The first 6 rows are patterns. Each new row is the sum of 2 different patterns, raised or lowered, with some noise. Before adding, each is slid sideways (what falls off one end comes back at the other) and multiplied by a number that may be negative. Names go in the order of the patterns.
Some rows, each with the names of its patterns after it:
[ -6  -1   5  -4 -12  11 -11  11   9  -3  -3  11   7  -8  11  -6   6 -11
  -3  -1  -8  -4  -9  -2   6 -12  11   2 -10]  (5)
[ -4  12  -5   4  -3 -10   4  -4  -6 -12  -8  -9  11   1   6 -11 -11  10
   3  -6  11   0  -3  -5  -7   0   0   4   0]  (3)
[  4  -4  -5  -5 -10  -4  10  -8   5   4  -4   5  12 -11  -9  -4   5  10
   2   5  -4   5   1   9  10 -10  10   2  -9]  (2)
[-10   6  11  -5 -10   8  10  -9   4 -10  10 -12   2   0  -5   2 -10  -4
   5   0  -3  -9   3  -3  -7  -5   0  -2 -11]  (4)
[  2 -10  -9   1   5  -7  -5  -5   7  -8  -8  -3  -4  -5   3  -9  -8   0
  -9  -1  -2  11  -2  -3  -3   1   6   8   3]  (1)
[-10  -5   6   0  12   3  -8   2  -4  -8  -6   4  -1  -5   7   2   6  -3
   5   4   5   1  -3  -1 -12   1   4  12   2]  (0)

New rows, each followed by the names of its patterns:
[  8  11   9   6 -12   8  12   0   1   1  -8  -2   1  -2  12   2  10   4
   1   9   7  -6  -7   2   3   7   2   5   2]  (2) (0)
[ 10  -3 -12   2   1 -11 -10   5  -4   1  -3   6   1  -4   3  -1   7   1
  -6  -3  -6   3  -2   7   3  -4  -5   2   4]  (4) (0)
[ 0 -1 -4  0  9  8 10 -8  2  9 -1  1  8  1 -2 -5 -4  8 -2  7  4 -2 11  5
 -1 -3 -5  6  5]  (3) (2)
[-27  -4   6 -17 -15 -12 -19  -3 -19   1 -16 -20  -9 -13 -22 -16 -15 -18
 -10 -15   5 -13  -7   0   2   3  -3 -27  -4]  (5) (3)
[ -4  -5  -8 -20  -5 -14 -18  -2   1 -11 -12  -3   4 -13   2 -25 -14 -10
  -9 -17 -19  -8 -13   1 -13  -2 -13 -11  -6]  (5) (2)
[ -8   6  -6  -6   0 -10 -11   8   8   1  -9 -12  -2  -6   4  -5  -6  -9
 -11   2 -12  -3   4  -6   3   3   4   4   3]  (2) (0)
[-11   0  14   6   9  14   8   3   7  13   2  -2   2   8  -4   3  -1   1
   4   1  13   7  -3  -4   4  12  11   4  -1]  (2) (0)
[ -1  -8 -16   2  -5 -11   5 -14  -2 -10  -3  -2  -8 -16 -14 -12   2  -9
  -6  -8 -11 -17  -8  -3  -7 -11   0 -14  -3]  (5) (3)
[ -5 -12  -4  -5 -12  -7  -6  -7  -7 -11   3 -15 -10  -4  -4  -5  -6  -4
  -1 -18  -7 -14 -10  -8  -8 -16  -8  -8 -16]  (5) (1)
[ 7 11  1 -2  9 12 -5 11 -8 10 -7  4  4  1  3 -7  1  6  6  2  1  7  0 -3
  2  7  7 -4 -3]  (4) (1)
[ -4  -9  -2   1  -2 -10  -8 -19   1  -2 -21 -14  -3 -19 -12  -3  -3   0
 -11  -5 -10  -7  -5 -20  -5 -18  -6   2  -6]  (3) (0)
[  1 -14  -5  -3  -7  -5 -11   0   1 -10   6  -4  -9  -9  -6  -2  -9 -15
  11 -10  10   2  -9  -1   8   2  -5   8  -8]  (5) (3)
[ -2  -1  -1   5   2   4  -3  -4   8   0   0  -3  -7   7  -5  -6  -6  -6
  -6   9  -3   1  -5 -10   6   1   1   7  -1]  (3) (1)
[ -1  -2   1  -2   2   8  -1   1  -2  -1  -8  -1  -3   4  -6  -3  -4  -4
  -4  10   7  -5  -1   2   5  -1 -10   5   2]  (5) (1)
[ -6  -6  -1   0   5   2 -13   3 -11  -8   0 -13 -13   4   5   3 -11 -12
  -5  -5   1  -7 -10 -14 -16   9 -10 -10   2]  (3) (2)
[ -2  -3  -2   5  -1  -1   3   3   8  12 -13  -5   3  -2  15  -5  -1  -2
   7  -6   3  14 -17  14   0   0   6  -3   0]  (5) (2)
[  2  -9 -10 -16 -13  -3  -9  -3  -4  -7  -2  -9  -3 -12 -14  -7  -8 -13
 -16 -13 -12   0  -6   2 -14 -15  -6  -7  -6]  (3) (0)
[-7 -3 -2 -3 -3  3 -3 -7 -2 -1 -1 -9 -3  4  5 -2 -6  0  6 -4  0 -5  3 -7
 -5 -2 -3  0 -8]  (4) (1)
[ -1   2  -2   0   5  -6  -5 -11   7   4  -6  -1  -3  10  -6  -9   3 -10
  -5   7  -5  -7  -4  -5   5  -8  14  -8  -9]  (5) (1)
[-14  -5 -14  -9   6  -5 -12 -21  -3  -2 -10 -14  -6 -15 -19 -11  -2   7
  -5 -13   0   4 -12  -7 -18   1 -15  -8  -8]  (4) (0)
[-16 -14  -6  -1   2   4  -7 -10   3  -8   5   6   3   3  -2 -10   3   4
   4  -1  -6 -13  -2  -5   8  -4  -9  -3  15]  (2) (1)
[ -6  -5 -10   4   0 -13 -11   2  -2  -5   1  -1  -4  -1  -1   1   8 -13
 -13  -6   2 -13 -18   0 -13   4 -13   1  -3]  (5) (4)
[-12   0   0  -6 -10 -10  -7  11   3   6 -13 -13   3   2  -5  16   0 -11
  -9  -5  -1   5   5  -6  -4   9 -10   0  -2]  (3) (0)
[ 1  5 14 11  3  9  0  5 14  2  7 15 14  0  5 10  3  2 -1  9  1  2  4  3
  7  8 14  6  2]  (1) (0)
[ 4 14  6  9 15 -2 15 11  1  2 15 10  1 19  5 15  0 10  9  6  6  1  6  5
  2 17 15  4 -1]  (5) (0)
[-9 12  2 -8 -1 -1  2 -2 -9  6 -2  4  8  1 -2 10 10 -8  3 -4  6 -1 -1  3
 -4  0 -4  4  7]  (5) (2)
[-19 -21  -4 -22 -18 -20 -19 -22  -4  -4   0 -30 -34  -1  -3 -26 -14  -7
 -20 -11 -30  -4 -16 -12  -9 -19   5 -16 -15]  (3) (4)
[ -2  -2  -8  -5  -5   0   5  -5   0  -4  -5   0  -3 -10  -4  -5  -4   2
  -6  -3   2  -2  -2   5  -8  -8 -10  -1   1]  (2) (1)
[-23 -20 -17 -25 -32  -1 -26  -3 -12 -25 -15  -4 -11 -19  -5 -24 -12 -30
 -20 -18 -23 -20 -27 -13 -13 -27  -6 -20 -25]  (5) (3)
[ -7 -17  -3  -1 -12  -2   1  -2  -5  -8  -4 -11 -12 -10  -3  -3  -9 -11
  -7  -1  -1   9  -4  -7 -20 -10   5   4 -12]  (1) (0)
[-3  6 19  4  0 19 11 12 15 14 12 18  6 13 11  6 12 -5  1 18 15 10 -1 -6
  4  2 17 11  5]  (2) (1)
[18 -7  0 10 11 11  3 11 12  1 13  3  4  3 12  1 -3 12 -3  7 -1  7  6 10
  6 11 14  5  4]  (5) (2)
[ 4 -1 -3  9  6 -1 -5  5  1  3 -5 11  5 -9 -6 10 19 -1 -9 19 11  2 14 -7
 14  0 10  2  6]  (5) (4)
[-12  -7 -15 -12   1  -6  -7   2  -4 -10 -13  -4 -12  -9 -13 -10 -16 -12
 -13  -5  -1  -9  -3  -5  -8 -14 -14   2  -2]  (1) (0)
[ -9  -2  -2  -9  -3   0   0  -6  -9   4  -2 -15 -16  -5  -3 -10 -13   2
 -13  -3 -17   0  -7 -10  -4 -13  -2  -1 -14]  (2) (4)
[  0 -14  -8   5   6  -9  -4 -13   2 -13  -1  -4 -15  -7 -14 -12  -5 -11
   1  -7  -8  -8  -3  -3  -5 -11   4 -12   1]  (5) (0)
[ 15   7  -5  13  -5   3  -3   4   3  -6  -5  -7  -1   8  -9  12  -1 -11
   1  -2   6   2  -9  13  -5  15  15   1  -5]  (5) (2)
[-18 -17 -22  -7  -5   3 -21 -25   3  -1 -20   2 -15  -6 -20 -14 -10 -12
  -4 -16 -15   3 -13  -9 -17 -16  -8 -17 -17]  (3) (4)
[ 6 -2  8  0 12  7  9  0 -3 20  0  4 16  7 12 10 11 22 18  0 13  9 10  9
  6 -6 23 13 15]  (2) (4)
[ 3 21 12 21  2 23 15 13 17 13 15 20 14 12 18 19 11  7 17 16 12 11 14 12
  7  4 20 22  7]  (4) (1)
[ -4   3  -6  16 -12   7  -8 -12   8   4 -14  -8   7  -5   1  -5  13   4
  -1   6   9  12  -6 -14  10  -4  -8  -1   9]  (5) (4)
[  1  -5 -14  -5   7 -16 -16  -4   0   7  -6   3  -6   2  -3   1   3 -21
   3  -1  -6  -2 -15 -13  -6 -15  -1   5 -18]  (2) (0)
[ 6  6  4 -2  2  0 -2  5  3  5 -2 -8  0  5 -1  8  2  2  1 -2  5 -3  8 -2
  3 -2  3  4  7]  (1) (0)
[-12 -11  -9  -9  -9  -4 -13 -13  -1  -3   2  -7 -10   2 -10 -15   1  -2
 -11 -13 -12   0 -10  -9  -7 -11  -2  -5 -10]  (3) (1)
[  0 -13  -7  -3   5  -1  -2  -6  -3  -3   4  -9  -2  -1  -3 -10  -9   0
  -7   1  -5   0   4  -6   3  -2  -3   0  -8]  (5) (3)
[ -9  -4 -17 -16 -14   2 -11 -15  -5  -7 -23  -9 -19   6 -12  -8 -13  -8
  -3 -13 -19   1  -3 -10 -13  -4 -15  -7  -7]  (4) (1)
[  3   0   3 -11  11  -7   5   7  -3   3   7   0  -6   7   1   1  -3   2
   2  -5  -2   1   3  -1 -13   7   5 -10  -9]  (5) (4)
[15 11 -7  5  2 27 26  0  3 19  4 13  6 20 21 12 12  9  6 20  5 12 13 13
 19 -3 15 17 22]  (3) (1)
[ -3  -8   4  -9  -1  -8   4   8 -10   4  -1   8  -2   3 -13  -8 -11   1
   6 -10 -11   6 -13  -9  -3   0   4  -6  -8]  (5) (3)
[ 2  8 -1  0  4  9  7  4  5  6  3  6 -4  9  5 10 14  3  3  6 15 15  7 -5
  2  5 10 10 -4]  (3) (1)
[-15 -17  -2  -9   4 -10   4  -8 -12  -9  -9   3  -8 -13 -10  -1  -4 -13
  -5  -4  -5  -6 -11  -1   0 -16 -16  -4   7]  (4) (1)
[-1 -4  9 22 -5  5 -3 13 -5 12  1 -2  9 -7  3 11 15  4 -1  8  6  7 10  9
  9 -8 -7 14 20]  (4) (1)
[ -6   7  -3  -2 -11  -5  13 -15   3  -1 -10   3   5  -5   2   6 -15   8
  -9   1   4  -5  -6   8  10   3  -9  -2 -10]  (5) (2)
[  6   1  -2  18  -3  13  -6  -5   2  11  -4  -6  16  -9   8 -14  13   6
   3   7  -1   3   0  -6  20  -3  -2   7  12]  (5) (1)
[-3 22  1 13 26 11 15 14 24 25 12  9  3  1 22 23 -4  5 21 -5 14 10 22 19
 12 15 10 17 15]  (5) (3)
[15 10  4 17 14  9 29  9 11 12  9 12 12 24 20  3 12 10 23  2 -7 22  4 14
 -8 13  1 21 17]  (3) (4)
[  1  -6   4  -7  -2  -5   4  -3  -2  -5  -1  -9 -19  -3  -1   4   0 -19
 -12   2  -8   7  -1  -4  -2  -9 -12  -8   5]  (1) (0)
[ 7  5  6 -2  5 -7  1  4  0 -4  2  0  1 -2  1  4 -1  1  3  3  0 -6  8  0
  1  6  1  1  8]  (2) (1)
[-15  -9 -17  -2   9  -5 -12  -3   3   4  -1  11   8   0 -14  -1  -7  -5
   5  -5 -14  17   3   4  -8 -18   0  -9  -3]  (3) (2)
[-7  2 13  0 -1 17  1 11 11  5 -4 10  5  2  8 -2  5 -4  4  5  6  2 -5 -4
  7  3 15  2 -2]  (5) (0)
[ -8   5   3   6  -8   5   4   2   4   4   3   8   4  -5   7   6   4 -12
   2  -3   1   3  -7  -4   2   1   6   7   2]  (1) (0)
[-5 -6  1  1  3  6 -7 -5  5 -4  6  3  8  2 -1 -2  3  9  9  3  7 -3 -2  2
  9 -1  1  0  8]  (1) (0)
[-7  2  2  8  2 -8  1 10  1 10  7 -3  6 -6 -2  0  6  3 -1  5  8 10 -1 10
  6  6 -2  0  2]  (1) (0)
[ 6 -4  8  4  4  7  9  1  6  7  6  9  8  4 -7  5  3  2  0 -1 -4 -1  4 10
 12  0  1  8  7]  (1) (0)
[ 1  9 17  8  1  2  2  9 10  3 -2  1 -8  3  4  9 -1 -9  8  1 11 -3  6 -1
  0 11 -7  0 -1]  (2) (0)
[ 9  7  7 10  4  7  3  8 11 -4 17 10 -2  5  6  3  3 -6  6 16 -1 11 10  0
 13 17 -3  2  3]  (2) (1)
[-2 13  3  1  7  5  6 13 12  5 10 -5 -1 -3 12 10 -4  6  9  1  3  9 10 11
  5  3  1 -1  7]  (3) (0)
[ 22  14  -1  -1  10  11  -3  18  -1   7   3  -1   6  -3  -6  -1   0   5
 -14   9   0   2   0   7   2  -6   1  16  -9]  (5) (3)
[-14 -15  -9  -6 -12 -14 -14  -2  -8 -14 -14  -8  -6  -9 -11 -16  -4 -16
  -8  -9  -5  -9 -13 -10  -5  -5  -4 -10  -6]  (4) (1)
[ -4 -22 -10  -8 -13  -6  -5 -19 -19 -15  -9 -11  -9 -11 -14  -5 -13  -5
  -3 -13  -3  -7 -22 -10 -18 -11 -11 -22 -16]  (3) (2)
[ -4 -14 -10 -14  -5  -4   0  -3 -17 -14  -3  -6   4  -9 -18  -2  -4 -16
 -17   0  -3 -14   2  -8   3 -14  -1  -2  -5]  (4) (0)
[  3   9  11  12  -3   4   7  13  13 -12  15   9  -4   8   1  -5   3  -3
  -1  16  -5   6  -3  -2   8  13  -8 -10  -8]  (2) (1)
[  8 -17  -3  -1  -6  -4 -14  -8   5  -5  -7 -13   0  -7  -7 -10  -6  -4
 -15 -12   3  13  -7 -13   5   8  -8   4 -11]  (4) (1)
[-12   9  -2  -2  -2  -1  -4  -6  -6  -7   6  -4   4   1  -7   5   7 -11
  -9  -3   4   3  -2   6   3   2  -3  11  12]  (2) (4)
[14 10  1 14 14 -2 -4 -1  7 22 11 15  0  6 14 17 12  8 15  8 -1  7  5  5
  7  2  3 22  0]  (3) (2)
[  8  -7   1  16  -8  -9   1   5  10   1   3  -3   5   4  10   9  -4   8
   4  -9   0  -1  -5  -6 -14  -7   6  -3   6]  (3) (2)
[ -2  -7 -16   1 -14  -8 -10 -18 -11  -8  -9 -14 -16 -19  -4 -11  -4 -18
 -16  -7 -12  -9  -6 -10  -8 -13 -12  -7  -8]  (3) (2)
[  5  -5  -3  -1  -6  -1 -14 -14   6  -7  -4 -11  -5   4 -21   0 -15 -14
  -5  -8 -15 -16  -3 -18  -2 -13  -3 -10  -3]  (5) (4)
[-10 -18   2 -12   7  10  -6  -9  18   0  -7   5 -17   6 -16 -11 -13 -18
 -13  -2  -3   8 -23  -1   7 -10 -12   5   2]  (5) (3)
[-19 -19  -3 -26 -20 -21 -24 -18 -26 -22 -32 -23 -31  -5 -18 -13 -28 -32
  -6 -16 -27  -9 -17 -18 -24 -24 -16 -18 -15]  (3) (4)
[ -4  -3 -10  -4   0   5   9   9 -11  -9  10   9  -3   6   9  -5   5   2
   2   1  12   6  -4  19  -4  10  -5  -7   7]  (5) (3)
[ 7  1  3 13 17 20  5 10 17 17 14  0 13  2 11 15 23  8  6  9 15 14 21 12
 -7 12  6  1  3]  (1) (0)
[  0  -9   5  11   1   2   9  -7   2 -13  -2  -1  -4  -2 -10   6   2  -6
   7  -5  -5  -7  -5  -4  -9 -15  15  -8  13]  (5) (3)
